There are 11 hidden switches. A switch that is on adds its own fixed numbers to the row, and there is some noise. The rows also spread widely along 13 directions, which tell nothing about the answers.
In the rows, zero is written as 128.
Some rows, each with its switches (1 for on, 0 for off) after it:
[165 120 150 135 117 120 133 134 126 130 111 153 113 123 137 102 112 147
  76 164 130  76 141 157  95 109 126 120 137 132]
0 0 0 1 1 1 0 0 0 0 1
[172 140 138 153 132 125 141 141 120 136 125 120  98 117 118 129 174  64
 123 137 152 135 134 132  74 125 156 135 148 127]
0 0 1 0 0 1 1 0 0 0 0
[156 160  88 122 114 156 154 207 139 129 131  70 102 156  99 176 145 108
  82  87 151 117 129 128  72 141 154 142 146 174]
1 0 1 0 1 0 1 0 0 0 0
[155 132 130 117 120 127 124 136 119 145 114 113 124 132  97 112 134 113
 126 209 136 118 102 160  96 140 117 128 135 150]
0 0 1 0 1 1 0 0 0 1 1
[161 149 123 154 112 126 152 166 120 140 127 116 120 132 120 141 140 141
  89 114 160 132 137 137  88 107 180 100 136  99]
0 0 0 1 1 1 1 0 0 0 1
[154 127 131 149 149 145 132 121 155 114 141 112 115 117  95 128 131  91
  63  64 143 135 136 147 101 156 189 114 140 146]
0 1 1 1 1 0 0 1 1 0 1
[161 110 155 109 109 139 154 140  92 136 130 107 105 134 129 164 159 146
  95 159 132 121  91 143  82  70 133 104 157 105]
0 0 1 0 0 0 0 1 0 0 0
[100  72 136 157 129 135 161 184 123 122 138 159  89  92 151 108  95  77
 102 205  97 100 117 160 125 180 104 143 148 143]
0 1 1 0 1 1 0 1 0 0 0
[116  76 170 113  97 112 203  62 165 132 121  61 122 142 131 107 112 124
 113  97 164 138  63 127 113 111 141  97 103 153]
0 0 0 0 0 1 0 0 0 0 1
[ 98 136 117 141 153 162 131 147 134 108 160 125 130 142  85 158 144  77
 143 118 121 177 117 153 127 164 146 107 138 124]
0 0 0 0 0 1 1 0 1 0 0
[125 158  99 151 105 125 104 166  92 143  96  98 133 133  86 145 126 136
 111 148 138 176 104 157 133 151 150 118 120 102]
0 0 0 0 1 1 0 1 1 0 0
[125 143 133 159 112 154 121 161 122 130 113 149 113 155 115 148 148 104
  98 169 121 140 148 147 103 126 177 131 120 129]
1 0 1 1 1 0 0 0 0 0 0
[154 163  66 134 140 148  90 214 126 136 156  92 153  88  79 163 126 113
  91  84 147 155 129 134 163 156 160  96 149 121]
1 0 1 1 0 0 1 1 0 0 0
[149 165 110 135 147 181  85 161 114 119 129 153  90 156  88 159 175  61
  94 188 103 130 161 136  80 147 152 188 144 174]
0 1 1 0 0 0 0 0 0 1 1
[140 161 131 163 119 137 100  95 124 118  96 136 114 156  82 106 140 117
  84 145 137 169 153 142 127 153 174 149  98 122]
0 0 0 0 0 1 1 0 1 0 1
[176 147 116 137 129 135  91 186  94 126  92 129  98 115 142 144 134 114
  82 128 118 116 128 164 112 121 107 131 150 140]
1 0 1 1 0 1 0 0 0 0 1
[165 125 133 147 129 118 164 129 141 135 147 124 100 103  90  88 123 106
  94 133 172 107 146 139  66 160 156 140 154 123]
0 1 0 1 0 0 0 0 1 0 0
[183 120 131 127 129 115 116 164 109 143  99 102 127  92 150 140 141  97
  95  91 130  89 114 140 105  93 128 103 157 147]
1 0 0 0 1 0 0 1 0 0 0
[118 147 103 187 111 108 115 177 103 152 108 128 108 111  97  99 119  99
 118 158 143 158 139 164 122 173 174 116 132  79]
0 1 1 0 0 1 0 0 0 0 1
[112 118 110 121  82 139 136 179 161 150 122  87 164 144 106 148 120 106
 124 147 123  88 111 142 130 121 164  81 106 182]
0 0 1 0 1 0 1 1 0 0 0
[157 128 124 131 132 134 112 149 138 115 136 138 141 108 132 135 111 122
  94 107 117 106 126 158 142 122 128  78 141 125]
0 1 1 0 1 1 1 0 0 0 0
[147 122 125 112 139 152 164 113 157 121 170 117 128 119 106 140 134  95
 108 154 153 139 115 106 112 145 134 149 136 158]
0 1 0 0 1 0 1 0 0 0 0
[183 208  94 176  82 100  70 141 148 153  85 126 164 121  77 115 111 115
 136 121 173 102 157 179 100 161 155 106 115 132]
0 0 1 0 1 1 0 1 0 0 1
[202 171  99 104 138 136 134 146 143 144 165  80 158  90  65 162 160  99
 156 129 193 141  97 142  77 154 120 119 168 141]
1 0 1 0 0 1 0 1 1 0 1
[161 142  93 127 115 137 114 188 115 129 126 150 118  92 147 163 117 141
  72 120 139 117 144 112 164 115 115 148 140 120]
0 0 0 0 0 0 0 0 0 0 1
[137 107 139 121 132 157 169 147 143 105 171 149 102 122 118 147 113 135
  87 153 127 100 122 154  99 143 103 132 159 132]
0 0 1 0 0 1 0 1 0 0 1
[208 153 116 135 149 134 135 156 115 140 145 121 114  88  91 144 177  96
  90 137 169 141 134 120  77 138 170 149 165 120]
0 0 1 0 1 1 0 1 1 1 1
[138 127 109  91 183 151 106 106 155 132 169  96 151 109  47  99 139  74
 113 180 135 158 105 124 153 179 145 130 137 174]
0 0 1 0 1 0 1 0 0 1 1
[163 147 105 158 114 101  90 179 104 158  64 101 126 101 124 121 138  63
 130 121 136 114 121 165 107 149 136 128 136 159]
0 0 0 0 1 0 0 1 1 0 1
[180 153 114 120 118 134 140 157 115 133 120  90  92 149  83 126 125 143
  72 158 148 103 123 163  57 153 118 152 154 152]
0 0 1 0 1 0 1 1 0 0 1
[137 115 110 177  65 110 182 179 148 139 133 128 129  79 139 144 107 151
  69  77 184 148 138 100 167 134 196 108 107  73]
0 0 1 0 0 1 0 1 1 0 0

New rows, each followed by its switches (1 for on, 0 for off):
[248 156 111 118 124 100 118 164  75 161 101 101 118  60 126 131 166 129
  96 172 183 151  99 128  96 114 123 138 164  93]
1 1 1 0 1 1 0 0 1 1 1
[151 108 144 121 136 135 170 141 113 136 142 108  87 130  91 115 150 135
  72 156 148 132 122 141  76 125 170 129 153 113]
0 0 1 1 0 0 0 0 1 0 1
[193 102 139 143 134 125 163 135 156  99 129 161  84  76 186 115  97 113
  31  75 155  91 152 109 135 137 105 167 138 157]
0 0 0 1 1 0 1 0 0 0 1
[155 128 124 171 119 100 152 150 126 135 101  87  95 109 122 101 109  77
 113  85 164 131 109 169  81 181 127 126 143 141]
0 0 0 0 1 0 1 1 0 1 1
[174 117 129 154 141 109 130 128 145 119 147 155 127  48 137  95  93  99
 111 110 160 133 122 153 151 173 105 106 154  97]
1 1 1 0 0 1 0 0 0 1 1
[177 145  88 120 132 143 134 224 102 147 128  74 117 102 130 175 158  67
 127 152 138 118  95 128  74 137 107 147 168 178]
1 1 0 0 1 1 1 1 0 0 0
[150 134 127 146  97 136 140 144 137 150 146 148 155 107 118 153 142 136
 102 165 151 128 137 120 126  98 198  93 126  92]
0 1 1 0 1 0 0 1 0 0 1
[183 170 105 163  87 132 143 119 166 125 142 143 142 102  93 133 114 140
  84 146 192 154 151 117 129 177 168 152 104 117]
0 1 1 0 1 1 1 1 1 0 1
[116 124 131 164 124 148 194 165 155 106 173 145 102 136 121 161 115 126
  96  69 152 141 135 155  91 152 167  94 151  87]
0 0 1 0 1 1 0 0 0 1 1
[151 106 156 170 145 133 148 147 103 118 139 170  94  96 135 111 142 100
  94 172 127 139 141 156 102 144 144 129 152  94]
0 0 0 1 0 1 1 1 1 0 1
[162 120 129 154 108 127 172 150 129 123 113 107  72 117 130 121 138  65
 118 154 162 149 103 145  72 184 114 172 133 160]
0 1 1 0 0 1 1 0 1 1 1
[184 125 132 150 118  96 142 140 118 162 114 113 130  69 140 118 149  60
 149 171 166 116 102 126  85 130 128 135 149 138]
0 1 0 0 1 1 0 1 0 0 0
[160 152 100 136 108 130  55 168  87 147  60 121 118 118 127 128 132  81
 113 237 101 123 108 160 132 153  93 172 118 187]
0 1 1 0 1 1 0 1 0 0 1
[161 152 105 166 111 118 134 165 135 137 120  88 129 115 111 140 124 118
  82  58 168 143 129 129 111 135 180 105 127 120]
0 0 0 1 1 1 1 1 0 0 0
[198 129 140 143 129 129 120 129 147 125 119 132 124  91 141 124 139  65
 101 125 141  90 134 140  95 132 127 130 144 170]
1 1 1 0 1 0 1 1 0 0 0
[138  96 141 156 124 107 182 155 119 143 148 127 106  87 123  95 127 102
 127 174 159 147 108 147 113 154 143 102 149  83]
0 0 1 0 0 1 1 0 0 1 1
[144  80 134 142 150 120 168 151 162 117 143 140 121  66 159 104 110  67
  97  92 138 107 128 124 152 159 130 118 139 155]
0 0 0 0 1 1 1 0 1 0 1
[194 154 121 136  70 106 144 154 137 158 120 132 155 107 107 118 109 166
 121 185 172  58 136 161  66 122 131 103 138 120]
0 1 0 0 1 1 0 1 1 0 1
[151 110 144  87 157 130 128  90 127 121 115  75 120 135 101  88 110 112
 111 174 124 129  68 168 111 160  65 130 141 184]
1 0 0 0 1 1 1 0 0 0 1
[116 106 112 101  94 151 161 185 145 156 147  80 170 131 122 177 146 120
 117 165 128 111  93  95 139  83 174  89 112 166]
0 0 0 0 1 1 1 1 0 0 0
[128  97 133 115 100 153 147 168 114 134 120 101 106 147 134 155 139 142
  54 153 102 100 110 128 110  84 166 113 128 148]
0 1 1 0 0 1 0 1 0 0 1
[171  92 153 132 100 110 199 146 145 136 131 115 112 102 146 123 119 160
  62  77 171  95 122 137  96  93 175  78 142 102]
0 0 1 1 1 0 0 0 1 0 1
[156 100 147 116 146 152 174 104 138 109 184 133 111 101 118 150 126 147
  53 121 147 146 112 112 125 120 151 121 155  97]
0 1 1 0 1 0 0 1 0 0 0
[169 108 125 118 105 113 143 127 114 128 105  78 104 106 139 109  95 144
  69 133 146 122  82 139 127 138  89 137 128 151]
0 1 0 0 0 1 1 1 0 0 1
[174 152 126 135 118 111 129  98 142 129 115 103 126 122 105 103 108  97
 136 152 165 125 103 159  87 170  87 140 131 159]
0 1 0 0 1 1 1 0 0 0 0
[179 144 119 138 126 107 125 165 129 145  91  68 109 133 110 104 135  83
  99  86 147  81 126 156  55 128 145 116 144 183]
0 0 0 1 1 1 1 0 0 0 0
[121 118 140 148 144 139 116  95 146 114 128 156 122 116 114 107 105  84
 107 163 120 137 128 152 143 176 115 152 124 153]
0 0 0 0 1 0 0 1 0 0 1
[146 120 144 137 125 129 144 123 112 143 117  98 109 141  72 101 152 129
  76 172 138 142 116 149  83 136 194 118 132 117]
0 0 1 0 1 1 0 1 1 1 1
[103 139  98 121 113 156 110 229  93 141  82  62 105 189  94 167 162  85
 117 154  84 124 102 173  85 130 155 111 129 187]
0 0 1 0 1 1 1 0 1 0 0
[144 127 129 143 106 117 170 139 140 157 119  80 125 128 114 133 144  89
 130 121 179 150  97 125  81 128 175 117 123 143]
0 0 0 1 1 0 0 0 0 1 1
[153 100 115  90 147 140 176 166 125 126 155  73  94 115 111 138 113 164
  32  90 148 127  94 126 119 125 136 118 162 132]
0 0 1 1 1 0 0 0 0 0 1
[127  98 144 143 129 127 139 137 114 120  99  99  99 130 124 111 134  93
  89 124 118 161  96 155 133 148 151 110 118 137]
0 0 1 0 1 1 1 0 1 1 0
[140 144 109 141 112 150 149 183 132 125 178 171 152  96 118 178 102 168
 118 159 152 143 127 158 144 144 122  91 155  63]
1 0 1 0 1 0 0 1 0 0 1
[197 169 120 152 109 105 136 133 103 133 119  95 115 116 110 143 121 158
  93  74 178 136 111 161  64 122 134 102 161  77]
0 1 0 0 1 1 0 1 0 0 0
[159 179  90 144  77 131 131 189 136 163  99  56 142 157  80 153 145 110
 127 143 167 126 115 147  69 145 173 118 115 167]
1 0 1 0 1 1 1 1 0 0 1
[176 159 124 147 111 138 109 134 103 137 103 128 108 131 130 149 160  99
 107 170 147 158 126 128  98 113 142 152 123 135]
0 1 0 1 0 0 1 0 0 0 1
[110 117 138 141 128 158 128 100 176 102 159 153 145 129 111 130 110  75
 146 159 123 151 111 156 150 175 119 108 110 157]
0 1 1 0 0 1 1 0 0 1 1
[158 127 130 114 100 133 132 166 112 135 116 135 123 137 120 111  98 172
  87 216 126  84 125 164 104 123  91 123 135 137]
1 0 0 1 1 0 1 0 0 0 0
[210 106 134 115 148 109 143 117 137 148 148 109 127  56 110  79 131  86
  99 184 164 100 108 126 103 151 120 132 161 153]
0 1 1 0 1 0 1 1 0 1 1
[174  97 140  99 144 149 133 155 118 131 150 103 111 114 109 115 142 119
  67 187 112  85 107 144  87 112 131 115 157 166]
0 1 1 1 0 1 1 1 0 1 1
[161 139 137 150 111 116 120 120 140 144 101 110 139 123 116 121 140  77
 135 132 149 112 116 150  87 130 149 115 124 161]
0 0 0 0 1 1 0 1 0 1 1
[130  88 121 100 156 137 141 155 149 129 138  94 118 109 121 105 116  69
  92 133 105  68 111 130 111 140 120 129 150 205]
0 1 0 0 1 1 0 0 0 0 0
[197 109 136 129 136 136 174 163 125 127 154 128 100  81 128 144 162  95
  79 140 161 120 126 110  88 128 148 148 162 131]
0 0 1 0 1 0 1 1 1 1 0
[236 190  67 156 135 141  70 207  92 124 111 155  98  59 134 163 146 114
  31 147 162 165 162  93 157 159 127 213 140 131]
0 0 1 1 1 1 1 1 0 1 1
[150 113 147 145  85 123 143 148 139 126 108 159 131 113 184 154 122 130
 106 103 131  87 134 134 133  74 132  93 121 123]
0 0 0 0 0 1 0 0 0 0 1
[149 141 126 153 139 124 124 104 151 126 121 109 118 120  99 109 127  78
  98  94 151 145 127 145 109 163 165 124 128 144]
0 1 1 0 1 1 0 0 0 0 1
[200 142 110 141 136 131 114 140 128 121 145 148 123  63 125 134 134 131
  45 116 159 145 151  95 170 130 149 149 139 103]
0 0 1 0 0 1 1 1 0 0 1
[185 114 134 116 112 130 178 135 126 120 121  79  78 122 140 136 135 109
  75 135 162 137  83 119  78 138 105 164 140 167]
0 1 1 0 1 1 1 0 0 1 0
